The rows are grouped in 4 different ways at once. Each group adds its own fixed numbers to the row, and there is some noise. The rows also spread widely along 12 directions, which tell nothing about the answers.
(in the rows, 128 means zero)
Some rows, each with its group in each grouping after it:
[141 127 117 127 148 108 129 165 127 191 123 118 157  74  59 151 106 150
 133 138 143 161 152 124 107 129 116 101 121 127 162]
k519 maso W D
[161  90 109  72 107  95 151 140 129 155 127 130 128 169 152 135 132 138
  98  75 153  70 164 129 147 163 183 135 121 188  89]
k916 luzi E C
[ 92 107 143 111 104  95 176  82 185 125 120 119 155  64  75 161 145 159
  75 140 102 139  87 138 146 116 123  52 144 135 137]
k361 setul V C
[157 120 130  70 141  91 191 159  95 105 146 160 127 135  94 130 200 113
 134 123 132 123 129 143 148 127 150 124 121 145 147]
k916 setul U K
[120 137 111 103 107  97 144 117 133 144 139 109 170 101 104 161 155 139
 114 129 126 109 134 102 142 111 134  88 127 160 102]
k361 luzi W K
[ 76 164 169 121 106 104 136 115 148 150 131 124 138 111  93 144 214 106
 105 164  99 164 103 170 111 111 103 104 130  76 113]
k519 simem J D
[ 83 155 122 175 112 167 105  87 118 100 139 103 112  94 109 146  78 148
  93 169 142 136  99 101 123 100 114  53 141 121 167]
k519 simem V K
[162 113 121 122 135 104 133 123 137  73 143 119 120 145  95 133 163 171
 116 155 105 182 122 218 145  98 140 115 127 119 199]
k361 munem E K
[155  66 126 154 150 143 109 111 135 155 156 103 105 163  96 122  65 162
  70  96 182 119 165 155 131 175 122 137  86 163 142]
k916 maso J K
[152 137 107 110 135 113 101 144 108 139  70 119 140 106 153 108 102 128
 136 161 134 112 110  66 137 130  81  83 127 151 208]
k916 munem U K
[129 137 139 171 142 117 102 146 121 189 132  93 153  84  83 141 102  97
  95 160 126 125 117  88 109 146   4 111  88 101 119]
k361 maso W D
[129 107 103 201 128 151  89 149 132 203 203 136  97 128 127 159  94 146
 135 166 175  96 140 159  43 121 132 100 121 107 164]
k361 maso U K
[ 68 144 163 121 111 160 153 103 160 151  85 132  91 115 117 127 101  88
  83 109 146 148 120 133 117 160 169 124 158 122  87]
k361 simem J C
[ 91 112 135 145 106 134 137  49 157  68 140  96 137 118  79 129 122 164
  87 127 120 132  96 126 171 125  88 101 112 149 125]
k361 simem E C
[153  88 130  91 107  63 115 114 177 105  94 125 156 149 180  94 209 158
 130 156  74 107  95 145 159 119  72 129 131 128 174]
k916 munem V K
[ 71 160 142 107 119 146 159  97  91 121 109 146 108 127 120 115 176 109
 137 126 171 103 114  94 139 118 169 108 139 138 125]
k519 simem J D
[147 145 131 145 161 160 147 170 111  94 126 152  99 126  77 102 104 107
 147 132 109 198 152 144 118 134 130 186 137  94 133]
k519 maso V D
[178  93 113 104 125  89  67 155 174 173  82 120 140 165 165 105 147 178
 150 138 110 146 146 178 103 132 113 155 133 134 182]
k361 simem J K
[134 129 137  92 134 113 161 110  58  98 146 131 100 158 114 128 177 118
  93 139 172  77 108 139 158 122 151  93 114 158 160]
k519 simem W D
[125 110 142 151 105 133 101 139 157 217 125 120  96 120 156 142  71  87
  68 132 152  88 121 115  82 178  91 107 123 131  90]
k361 simem U K
[161 111 103 117  87 111 106 137 163 126 146 133 118 169 184 141 147 149
 128 130  97  90 132 173 105 115 173 150 156 137 102]
k361 simem W D
[157 118 106 122 101  83 112 148 158 158 106 120 174  87 142 140 117 149
 135 132  98  91 117  57 115 122  92  99 133 142 137]
k519 setul J D
[ 84 125 107 150 119 160 141 111 161 125 120 132 148  82  85 115  85 147
 178 105 147 134 132  49 123 120 142 152 140 149 113]
k519 simem W C
[199 114  99 117 134 102  72 179 137 168  80 123 141 155 169 101 117 152
 160 138 102 130 160 129 108 137  97 169 129 125 158]
k361 maso J D
[ 75 192 138 117 127 162 119 142 123 182  72 123 114  92 108 138  77  69
 111 123 136 188 145  92 112 150 141 110 153 112  91]
k916 simem U K
[116  97 108 148 124 117  92 107 160 162  95 124 143 113 138 123 121 189
 156 154 146 101  98 114  92 111 121  71 135 142 229]
k916 setul J D
[150  68 141 156 110 142 151 127 205  90 137 133 106 112  94 120  99 139
 103 125 102 140 101 159 109 148 122 146 142 124 136]
k361 simem J K
[182  83 114 109 119  98 124 169 148  99  95 140 131 131 165 100 155 144
 142 170  90  87  85 116 114 122  82 116 142 132 214]
k916 luzi V K
[120 142 100  89 115 130 154 123 106 128 133 142 111 159 150 136 137 132
 140  82 164 102 170 120 148 124 235 138 147 162  94]
k916 munem E C
[126 112  89  99  91 100 141 120 154 113  94 160 153 118 171 111 158 167
 183 114 112  65 108  56 140 105 172 120 162 167 136]
k519 setul E D
[185  79 115 125 124 135 178 175 133  77 136 174  83 133 142 106 131 116
 150 122 129  86 105 127 113 139 158 161 146 139 163]
k361 munem E K
[113 151  99 129 125 164 141 101  99  45 146 140 101 162 107 123 147 157
 171 120 133 157 143 156 146  89 213 154 145 135 129]
k361 simem E D
[ 92 154 122  84  98 141 164 120 119 122  85 132 107  92 119 152 110 120
  88 117 144 117 115 103 139 127 211  48 171 154 136]
k916 simem E K

New rows, each followed by its group in each grouping:
[132 118 110 149 143 153 146 121 104  84 125 145  97 118 123 106 115 150
 155 159 165 116  96 113 122 104 139 108 138 130 216]
k361 munem V C
[ 82 106 141 161 136 118 119  93 157 198 137 113 149  97  77 135 126 157
 117 126 178 132 129 104 108 134  93  94  98 137 150]
k519 setul J K
[ 86 145 143  97 141 117 152 116 103 170 123 143 118 125 106 134 185 109
 132 140 173 140 132 147 129 123 161  93 124 131 155]
k916 munem U K
[124  90 102 146 142 138  89 140 159 172  82 118 146 109 116  91  73 153
 172 105 154 125 139  50 113 155  80 151 114 155 154]
k916 simem E K
[ 78 168 121 123 112 168 170 102 123  76 130 135 123 103  92 133 118 103
 141 114 127 143 123  83 149 108 177 140 155 134  76]
k361 simem W C
[146 141 117 145 106 120 123 136 165  94 160 121 149 119 133 136 122 131
 128 126  70 160 149 119 141 110 119 167 139 104  74]
k519 munem V K
[117 137 135 159 149 148 118  99  73 107 167 105 112 146  86 109 105 126
 101 128 173 129 138  98 153 137  66 142  82 132 125]
k519 simem V C
[ 65 113 105 141 121 145 109  99 156 183 113 127 128  98 113 139 114 189
 153 149 185 126 121 130  88 107 179  61 151 135 201]
k916 simem V C
[157  95 121 167 111 140 108 120 188  74 156 118 105 147 118 134 101 152
 109 148  74 166 116 195 111 119 119 164 147 109 135]
k361 simem W K
[175  43  92 166 101 128 107 121 187  70 166 148 105 184 184  98 148 187
 166 150 100  68  99 167  97 115 129 175 132 145 179]
k361 luzi E K
[176 110 109 143  93 116 111 106 170  68 151  96 140 131 136 152  86 156
  77 141  53 121 118 143 154 120 101 121 138 136 101]
k361 maso W D
[ 99 185 122 155 123 139 130 127 101  73 149 130 130  91  95 151 183 136
 160 205  88 167  83 148 106  56 116  75 150  68 183]
k361 simem V D
[141 131 142  82 125 123 166 136 137 103 117 138 128 143 107 111 142  89
 103  95  93 155 158 128 172 158 137 175 129 137  61]
k916 maso U K
[163 153 102 123 144 122 127 149  83 103 161 124 150 159 104 113 159 137
 172 123 127 135 171 107 153 108 109 187  99 124 109]
k361 maso J C
[ 98 110 153 157 129 136 141  74 161  72 104 127 110 120 113  99 133 125
 102 154  94 151  66 136 144 128  73 122 131 113 157]
k361 setul V D
[ 76 137 119 120 128 134 171 111 143 125 128 143 146  89  76 134 179 150
 169 144 138 146 118 124 130  92 170 105 148 130 148]
k361 maso W K
[173 113 111  90 133 109 162 155 116 111 141 150 122 156 129 110 159 121
 155  84 137 125 169 126 156 136 169 192 121 154  83]
k361 munem E K
[129 157 111 154 142 185 135 139  82  63 114 130  93 117  96 110  68 104
 148 127 137 145 118  74 132 125 123 153 134 125 130]
k361 simem E D
[136 149 106 109 115 149 132 114  90  89 156 135 100 181 148 128 114 133
 120  86 146 124 179 128 155 128 215 168 143 149  58]
k519 simem V D
[145 114 126 140 116 100  80 100 188  91 140  96 163 151 110 125 144 173
 121 150  59 190 129 180 145 112  66 146 117 113 141]
k916 simem U K
[111 125 142 132 141 126 157  93 118 125 175 103 128 115  50 169 119 135
  71 115 161 165 143 176 147 127 156  95 105 137 119]
k916 munem W D
[106 150 140 143 140 125 144  88 113  72 142 115 122 115  83 137 171 153
 107 186 119 184  93 187 148  82 109  78 126  94 205]
k361 munem V C
[140 115 121 118 125 143 173 190 158 132 110 172 111  85 106 118 127  99
 178 121 121 132 120 107  84 133 170 164 166 124 125]
k361 simem W K
[ 93 119 142 152 134 142 162 120 152 121 173 148 128 113  55 128 188 135
 167 136 144 160 126 155 102 109 138 153 117 101 127]
k361 simem J K
[ 89 181 107 146 131 112  69  90 116 145 137 105 163 151 136 133 184 158
 180 162 124 167 146 150 135  70 120 133 118 105 140]
k361 munem W D
[ 76 174 141  93 107 137 179 122 121 156 101 129 119  87  91 159 126  95
  77 110 134 149 142 108 149 135 195  73 160 136  77]
k519 maso E K
[142 127 127 112 121 104 139 165 107 168 127 124 136  84 102 149 127 120
 112 151 156  92 115  92 108 130 107  74 122 140 162]
k519 simem W K
[155 116 132 115 102 114 136 139 173  96 139 124 141 136 116 132 141 129
 118 112  76 141 137 150 129 134 133 163 135 117  85]
k916 simem J D
[105 107 131 124 108  76 109  74 182 136 107 102 165 111 116 132 178 195
 116 157 105 148  96 161 147 107 102  68 124 134 191]
k519 munem E D
[108 157 116 118  88 107 157 100 131  82 149 133 145 104 134 163 174 137
 117 151  78 108  92 121 141  82 153  78 157 121 111]
k361 setul V D
[172 104 114  90 110 101 109 124 146 113  88  99 140 138 139 124  84 146
  84 105 103 122 135 119 162 152 124 125 133 170 125]
k916 simem W D
[105 192 115 150 117 174 138 137  90 116 143 131 108  97 112 147  72  83
 110 138 127 140 142  73 125 121 148 104 152 116  91]
k519 maso U K
[171 105 131 143 120 121 108 125 156 124 149  99 114 155 122 126  63 120
  65  88 113 155 168 141 155 169 101 176 105 141  67]
k519 munem E K
[154 129 110 129 141 160 122 135  64 106 114 131  76 142 132 117  63 128
  99 145 183 107 121 112 128 138 146  84 131 163 206]
k519 simem U K
[ 82 157 106 110 108 121  94 108 146 178  99 127 143 147 176 126 155 148
 150 127 121 126 157 125 124 114 175 124 156 123 100]
k916 maso V D
[116 151 119 131 101 134 139  97 108  98 144 109 121 115 141 155  86 112
  66 116 119  91 116  81 154 128 139  80 138 144  83]
k916 setul V D
[103 105 123 139 136 116 141 138 160 160 143 142 164  82  60 124 162 161
 185 136 150 142 128 102 104 110 109 136 119 132 155]
k519 simem W K
[152 177 127  88  92  96 119 111 129  54 113 120 132 171 177 139 191 120
  95 155  36 151 116 172 169  90 134 128 162 108 109]
k361 setul J K
[150 128 111 127 124 113 127 187 168 182  99 131 159  61  78 148 112 157
 168 144 119 168 140 126  72 119 132 111 149 107 170]
k361 simem J C
[139 112 141 119 141 121 112 121  83 142 123 125 105 169 134 109 155 128
 108 138 176  86 117 140 122 143 108 112  97 138 178]
k916 simem J D
[108 176 128 118 121 132 123 127 106 111 109 132 126 131 133 127 163 108
 132 167  90 148 115 138 130 104 129 107 148 102 146]
k916 maso U D
[117 114 162 175 120 165 163 101 119  82 171 117  84 111  75 134  93  95
  58 143 148 104  83 123 122 149  80 107 107 114 124]
k361 simem J C
[131 113 114 145  98 163 137 138 172  92 100 137 101  90 141 126  55 129
 121 131  92 123 101 100 101 132 156 113 181 123 135]
k916 simem V D
